The first 6 rows are patterns. Each new row is the sum of 2 different patterns, raised or lowered, with some noise. Before adding, each is slid sideways (what falls off one end comes back at the other), maybe read backwards, and multiplied by a number that may be negative. Names go in the order of the patterns.
(in the rows, 128 means zero)
Known rows, each followed by the names of its patterns:
[138 128 112 123 150 134 154 101 101 115 139 151 114 129 137 110  95 143
  97 150  94 120 137 109 149 127  96 115 105 110 120 112 109  97 134]
z_753
[115  95 118 153 127 110 163 139 128 110 136 161 121 153 141 138  95 134
 146 146 146 138 104 118 148 162 115 101 147 152 142 144 133  97 130]
z_333
[120 132 119 116 102 144 112 108  94 122 115 129 112 115 100 127 121 158
  98 122 158 144 104 101 118 143 152 140 119 105 149  96  97 142  96]
z_687
[157 154 158 157 141 100 112 139 122  95 120 114 122 109 141 156 155 142
 138 157 113 122 121  96 121 135 132 109 112  95 104 153 159 140  98]
z_547
[ 98 124 148 100 141 147 148 139 136 160 136 159 104 108 126 119 117 116
 104 151 142 120 156  99 159 137 117 126 151 160 100 129 136 131 152]
z_257
[117 151 143 161 140 156 107 156 135  99 159 121 132 159 113 138 108 160
 111 138 113  98 100 140 109 136 161 119 117 144  97 139 151 153 146]
z_345

New rows, each followed by the names of its patterns:
[ 91 120  76  96  89 107 134  98  66  95 101  67 112  83  94  89  90 105
  97  82  94 107  89 145  83 101  97 118 136 102 111  92  98  70  93]
z_753 z_257
[ 86 147 148 128  80  77 125 109 137 120 105  91 121 120  84 125 112 123
 127 124 119  81 115 125  99 100 108 100 122  73 141 117 128 143 140]
z_753 z_547
[214 199 147 169 225 194 178 163 196 175 160 163 165 143 156 195 196 174
 223 185 154 172 196 212 193 192 166 140 140 190 150 132 152 160 172]
z_333 z_547
[111 107 106 102  96  61 103 116 139  79 148 160  93 112 122 121 130 133
 154 102 109 117 152 165 166 117 120 104 108 161 123  84 169 132 113]
z_333 z_345
[ 92  90 148 105  94  75 121 135 151 115 109 112 135 139  99 141 108  75
 136  91  97 112 135 154 119 113 111 163 157 110 110 172 111 102  77]
z_687 z_547
[125 152 121 115 133  80 124 119 120 137 137 141 120 103 154 123 110  94
  87 126 104 122 106  92 141  91 114 147  91 110  96 127 160  94  90]
z_753 z_257
[120 102  81 154 125 132 112  96 117 144  99 116  86 115 118 111  91  61
  98  92 158 113 143 152 113 153 147  88 108 132 110 128  96 124 156]
z_687 z_257
[ 77 119  68 113 134 109 121 115 145 104  80  87 151 138 113 110 103 116
 140  97  82 111  80 114 111 107 110  89 134 140 119 106  92  79 127]
z_753 z_257
[144 131 118 113 135  89 115 116 157 115 129 140 139 135 160 161 108 102
 142 136 116 119 125 110 119 138 118 163 181 148  94 155 167 124 145]
z_333 z_547
[159 109 163 153 126 182 120 134 123 138 176 142 159 176 142 136 131 149
 156 149 189 135 100 136 157 127 120 141 144 160 144 101 122 140 164]
z_753 z_333
[188 130 196 146  94 188 124 150 199 108 176 108 198 138 143 125 122  95
 145 133 171 198 113 123 138 114 164 164 156 152 155 181 168 178 164]
z_753 z_345
[130 140 131 117  94 128 130 111 167 110 132 151 137 129  85 157 111  87
 121 127 124 131  92 145 125 124 109 159 131  98 179 135 124 124  98]
z_687 z_257
[144  81 168 153 104 143  97 138 152 100 145 131 140 131 114 134 100  88
 149  87 130 178 123 130 154 102 145 161 169 135 106 147 146 158 114]
z_753 z_345
[126 157 116 152 149 136 166 100 145 128 124 153  97 118 184 130 186 152
 169 168 168 144 124 172 148 115 139 148 140 131 129 173 146 142 108]
z_257 z_345
[122  99 120 118 166 137 118  85 148 137  84 131  99 107 139 126 120  90
 128 105 102  97 100  90 119  75 138 146  93 112 153  96 125 156 137]
z_333 z_345
[143 132 119 132 122 134 133 133 117 134 132 152 125 133 128 106 156 138
 113 171 148 142 140 167 171 112 113 122 171 167 115 122 155 129 135]
z_333 z_687
[ 52  86 104  97  85  80 104 126  92  87 148  82  84 124 121  81  52  88
  62  55 104  86  61  77 114 126  98 120  94 120  85 132 137 123 103]
z_687 z_547
[162 117 111 123 148 155  94 120  95 144 160 102  88 140 109 117  84  94
 131 128 135 121 102 119 122 143  80 129 109 102 133  96 141  95  73]
z_687 z_257
[152 185 166  91 133 125 124 182 154 138 119 134 142 135 149  99 139 173
 103 155 108 168 149  97  95 123 119 139 107 104 142 148 163 175 120]
z_687 z_257
[185 154 140 212 164 216 160 183 200 177 203 160 170 167 144 185 176 173
 165 140 204 202 176 161 181 215 164 219 155 171 188 168 185 162 174]
z_753 z_257
[ 96  81  96 150 133 138  81  89 107 178  75 130 161 127 149 142  98 157
 125 184 120 163 106 168 172 166 112 155 151  84 168 174  95 181 128]
z_687 z_345
[124 100 146 135 158 151 144 138  97 129 157 106 162 147 177 149 160 119
 171 145 178  96 130 156  94 193 111 111 170 118 113  88 152 122 145]
z_257 z_345
[154 147 157 165 157 151 133 131 133 180 156 132 157 141 178 155 152 123
 117 134 137 142 148 155 137 197 145 194 173 112 170 145 163 160 135]
z_753 z_547
[140 139 161 121 129 152 114 132 172 144 181 159 176 174 148 128 149 136
 153 155 123 138 123 109 147 168 146 160  96 138 147 170 152 172 105]
z_547 z_345
[ 97 132 156 108 115 145 118 141 114 113 124  91 160  96 108 113 124 103
 105 137 118 102 123 105 171 111 109 168 129  98  94 112 133 118 130]
z_687 z_257
[127  97 116 127 134 116 130 124 113 130 151 149 114 181 100 107  97 131
 142 120 123 136  89  87 134 115 132  92 116 142 106 128 142  78  93]
z_753 z_687
[147 138 130 121 175 151 113  99 102 112 138 163 113  85 133 174 143 124
 139 118 127 167 155 152 168 155  92 133 142  88 107 129 165 132 117]
z_333 z_547
[156 118 130 122 121 112 142 116 105  79 132 145 141 138 143 122 123 158
 171  88  98 104 109 152 110 105 100 127 116  90 175 112 146 140 135]
z_547 z_257
[169 172 121 151 101 110 122 121 117 102 175 155 154 174 159 148 145 182
 155 151 173 104 111 153 150 131  98 133 122 115 162 165 105 131 179]
z_753 z_547
[138 137 134 128 111  99 102  98  98 130 124  98 129 129 163 147 133 102
 158 163 145 122  88 100  96 109 119 136 104  95 105 116 168 129 123]
z_333 z_547
[ 99 136 118 167 150 152 100 129 140  99 139 129 149 137 133 116 129 155
 106 145  99 100 126 144 124 143 152 126 128 155  94 123 140 151 139]
z_753 z_345
[ 87 105  74  96  93  96 120  95 124  73  54  77 128  84  47  64  68  76
 124  77  74 103  94 101 108 103 111  81  85  69  96  62  51  99  83]
z_547 z_257
[148 142 121 141 162 192 129 193 157 164 178 196 136 131 123 154 141 195
 123 145 136 179 177 173 198 134 173 186 161 179 165 153  98 124 145]
z_687 z_547
[155  90 113 116 125 108 156 122 135 125  72 136 134 128 144  70 145  90
 114  79 125  93 105  94 112 124  95 123 151  71 110 139 119 147 126]
z_687 z_345
[ 67  76 114 124  92  43 112  52  90  51  63 122  90  79 107 115 135 133
  83  57  64 106  97  51  46  64 101  73 100 112  41  80  77  77 140]
z_547 z_257
[152 150  99 133 133  80 133 110 150 100  92 141 111 110 137 160 116  97
  97 131 126 159 134 102 102 146 154  93  99 106 108 115 137 119 117]
z_753 z_333
[116 100 149 161 110  91 154  98 119 157 179 155 116 174 136 151 129 136
  91 174 143  72 143 129 149 149  99 122  94 155 138 129 100  77 104]
z_333 z_345
[135  97 159 133 146 102 128 110 142 111 153 112 114 115  91 164 125 120
 139  97 119 109 120  90 122 106 104  99 105 140  94 136 149  91 126]
z_753 z_345
[125 103 121 126 129 147 130 123 126 109  86  81  94  95 135 111 123 106
 121 152  98 133 140 123 116 141  90 155  94 141 147 134  78 112 150]
z_687 z_257
[108 132 135 122 144 110 105  95 157 123 124 104  97 146 153  97 147 117
 122 111  97 141  83 100 131 135 141 145 163 156 135 131  96 138 167]
z_687 z_257
[141 134 103 107 152 146 104  98 119  85 116 168 146 119 112 171 141 124
 146 176 134 113 140 120 116 103 124 123 158 165 112 114 140 164 140]
z_333 z_547
[167 152 157 144  90 153 169 157 111 119 175 129 170 138 150 128 115 113
  96 119 154 118  98 191 147 161 125 150 181 144 166 119 158 104 113]
z_333 z_257
[134 116  97  90 109 128 120 117 111  88 138 114 124 120  86 115 113  88
 116 107 113 101 152 103 145 139 115 131 115 128  77 114 139 116 134]
z_753 z_345
[135 110  74 115  74 133 101 111 109  95 106 147  97 104  90 106 141 127
 128 115 102 131 134 125  72 111 105 108  95  96 121  74 130 149  83]
z_753 z_687
[115  99 134  97 123 122 104 104  66 143 128 154 107 101 103 130 123 101
  86  96  72 116  89  66  62 125 148  97 101  76  62 133  98 100 102]
z_753 z_687
[128 130 111  98 148 151 152 119 172 119  98 115 108 148 108 121 129  98
  65  90 140 109 134 115 154 163 159 116 114 134 131 117  94 107 134]
z_333 z_547
[137 151 136 156 132 138 114 137 121 101  93 164 127 126 117 101  95 111
 161 104 148 149  94 170 134 107 150 125 136  96 131 136 131 123 117]
z_687 z_257
[ 89 140 145 145  99 151 133 104 150 145 166 133 148 158 109  98 107 125
  81 128 147 127 129 154 127 136 174 167  99 119 156 160 125 118 120]
z_333 z_547
[111  27  79  78  73  78  51  90  84  47  50  42 112  69  77  91  70  48
  80  66  64  67  48  51 120  81  98  92 112  99 117  48  74 100  64]
z_257 z_345
[122 138 113 108 129 117  84 104  91 124 116 122  89 114 117  85 114 110
  95 110 100 123  99 111 109 120  92  99 137 129 113 121 101  67 128]
z_687 z_345
[118 129 129  90  96 134 111 116 129 116 148 129 105 151  74 146 105 127
 128 150 118 135 136 120 124  89 150 149 140  98 103 128 115 135 109]
z_753 z_333
[137 103 109 106  96 167  86  81  75  81 120 120 116  80 111 116 141 105
 113 159  80 108  96  76 126  88 148  94 137 132 135 141 144 122 150]
z_547 z_345
[168 117 149 129 155 176 131 134 132 147  93 111 139 135 141 124 117 137
 164 168 124 122 137 144 136 121 129 105 130 103  89  99 136 143 134]
z_333 z_547
[104 130  86 117 116  81 110  73  74  94 143 100  96 112 128  98  56 123
 121  90 140  96 109  46 120  98 121 104  83  51  93 100 130 104  61]
z_333 z_345
[136 175 126 132 134 104 163 104 172 136 149 164 156 155 159 153 130  99
 117 176 155 153 130 109 127 174 174 125 109 153 157 151 146 144  96]
z_753 z_547
[101 118  69  49  82  86  67  73  60  68  56  96 137 107  93  80 122  51
  77  91  55  70  71 100  69  54  60  84 118 112 119  53 104 104 100]
z_333 z_547
[135 195 169 147 137 144 143 147 181 168 168 153 134 194 196 139 126 154
 188 122 149 132 134 193 148 146 123 114 158 127 116 193 184 158 181]
z_753 z_257
[115 156 146 120 147 191 165 153 156  91 136 189 173  90  92 130 138 133
 132 117  96 129 159 117 156 132 156 139 159 162 119 125  98 140 108]
z_333 z_547
[147 141 145 197 182 154 166 149 183 185 165 122 122 153 158 147 184 173
 123 173 159 142 185 171 183 167 187 181 165 157 157 150 143 162 184]
z_687 z_547
[120 146 146 110  99 124 119 112 159 122  87 109 157 167 113 123 155 127
  97 134 117  67 136 120 134 169 111 119  87 175 151  94  93 136 111]
z_753 z_333
[140 139  68 154 135  97  78 104 139 106 151  90  95 130 114  72 105 103
 127 105 102 132 123 138 141 133 136 110 141  94 130 100  91 152 101]
z_687 z_257
[118  92 142 129 160 133 109 127 128 129  80 123 110  68 145 138 115 127
  86 126 158  95 120 107 140  99 148 101 152 151  87  89  91 132 123]
z_753 z_257
[107 136 141 109 119 141 101  99 100 171 126 130 109 102 118 153 141  88
  85 127 142 102  95 105  93 124 165 112 143 146 111 122 106 152  79]
z_753 z_333
[104 137 162 117 135  85 124 143 135 114 104 129 107 128 114 127  89 120
  96 117 102 104  99 129 121 124 123 129 125 111 139 118  96 122 112]
z_753 z_687
[ 98  94 154 124 115 110 122 172 139 109 157 147 130 144 104 108  98 142
 133 146 156 147 129 118 160 129 139  94 137 123 144 131 130 119 127]
z_753 z_257
[136  89  99 127 166 141  92  97 101 112 167 107 116 153 135 156 145 112
 163 143 164 133 149 105 163 150 167 155 129 155  87 175 159 109 159]
z_753 z_345
[117  91 103 139 116  88  83 115  90 110 152 138 147 154 120 119 131 127
  98  92  96 127 142 119  99 103 148 151 158 136 120 133 130 137 109]
z_333 z_547
[187 177 144 169 126 158 178 177 163 165 133 180 164 148 129 155 167 163
 138 114 133 133 183 151 179 161 118 180 152 136 168 178 152 159 144]
z_753 z_687
[175 155 227 176 138 169 158 158 182 181 176 205 225 172 167 187 216 144
 159 156 186 179 163 192 193 187 233 198 182 159 214 202 213 196 161]
z_687 z_547
[146 120 163 153 133 113 145 127  77 122 147 146  85 139 179 147 122 145
 101 109 162 167 119 120 132  84 117 164 140  88  98 131 132 172 155]
z_333 z_547
[122 143 123 101 121  78 153  69 105 145 125  90  70 162 123  96 127 121
 157 123 124 146  99  95  86  99 132 103  93  79 151 158 118 120 119]
z_333 z_257
[134 128 141 141 141  97  99  95 127 112 127 140 101 129 155 110 129 145
 170 153 148 128 122 147 153 173 108 157 146 100 126 144 109 176  96]
z_753 z_345
[146 147 186 157 137 187 123 147 143 142 139 135 162 178 171 176 143 144
 181 175 164 128 146 160 170 163 136 117 135 177 185 151 162 136 144]
z_753 z_333
[144 169 138 196 126 142 142 169 155 161 159 136 142 192 135 166 155 187
 143 155 144 181 187 149 152 102 162 143 137 167 150 148 172 128 122]
z_753 z_345
[ 87  94  81  85 103  90  94  84 130  89 104  54  70 110  77  88  89  48
 108 120  78 136  84 132  96  92  72 126 117  75  73  99 100  93  86]
z_257 z_345
[149 153 134 164 134 147 158  97 173 136 143 186 121 162 173 200 173 162
 111 152 170 158 170 116 183 169 138 133 124 160 141 147 136  96 111]
z_687 z_345
[125 146 153 113 153 117 140 128 109 118 138 130 131 126 110  96 161 156
 139 101 153 163 140 166 154  90 127 140 114  80 107 120 136 125 123]
z_687 z_547
[129  81 137 138  95 128  97 129 131  78 120 124 131 152 119 139 107 152
  75  96 131 112 101  84 107 140 116 120 170 105 145 150 105 107 132]
z_333 z_257
[127 143 135 153 185 157 166 151 133 165 159 119 157 162 145 162 158 101
 153 156 190 134 161 154 119 182 168 130 173 136 119 112 130 111 141]
z_547 z_345
[165 126 118 118  82 119 116 120  88 116 164 129 124 159  90 131 120 143
 144  91  61 147 134  77  72 167 115 135  87  69 130 137 149 104 149]
z_687 z_257
[167 178 200 218 167 180 158 184 180 143 159 150 156 164 195 184 184 184
 171 177 221 179 157 142 165 199 166 161 152 153 150 191 195 212 218]
z_333 z_547
[103 111 101 172 128 150 160 114 157 156  93  91 120 105 174 117 102 109
 131 127  66 156 124 143 133 117 150 138 110 180 131 121  91 137 129]
z_687 z_257
[119 134 112 153 157 146 145 159 142 135 122 112 143 129 138 122 108 159
 146 105 100 162 114 115 135 127 170 115 106 138 121 122 112 112 117]
z_753 z_257
[ 90 134 178 101 116 149 100 127 149 130 167 132 120 115 144 139  81 148
 109 153 113  89 161 122 133 133 161 145 140  93 113  96 146 130 100]
z_333 z_257
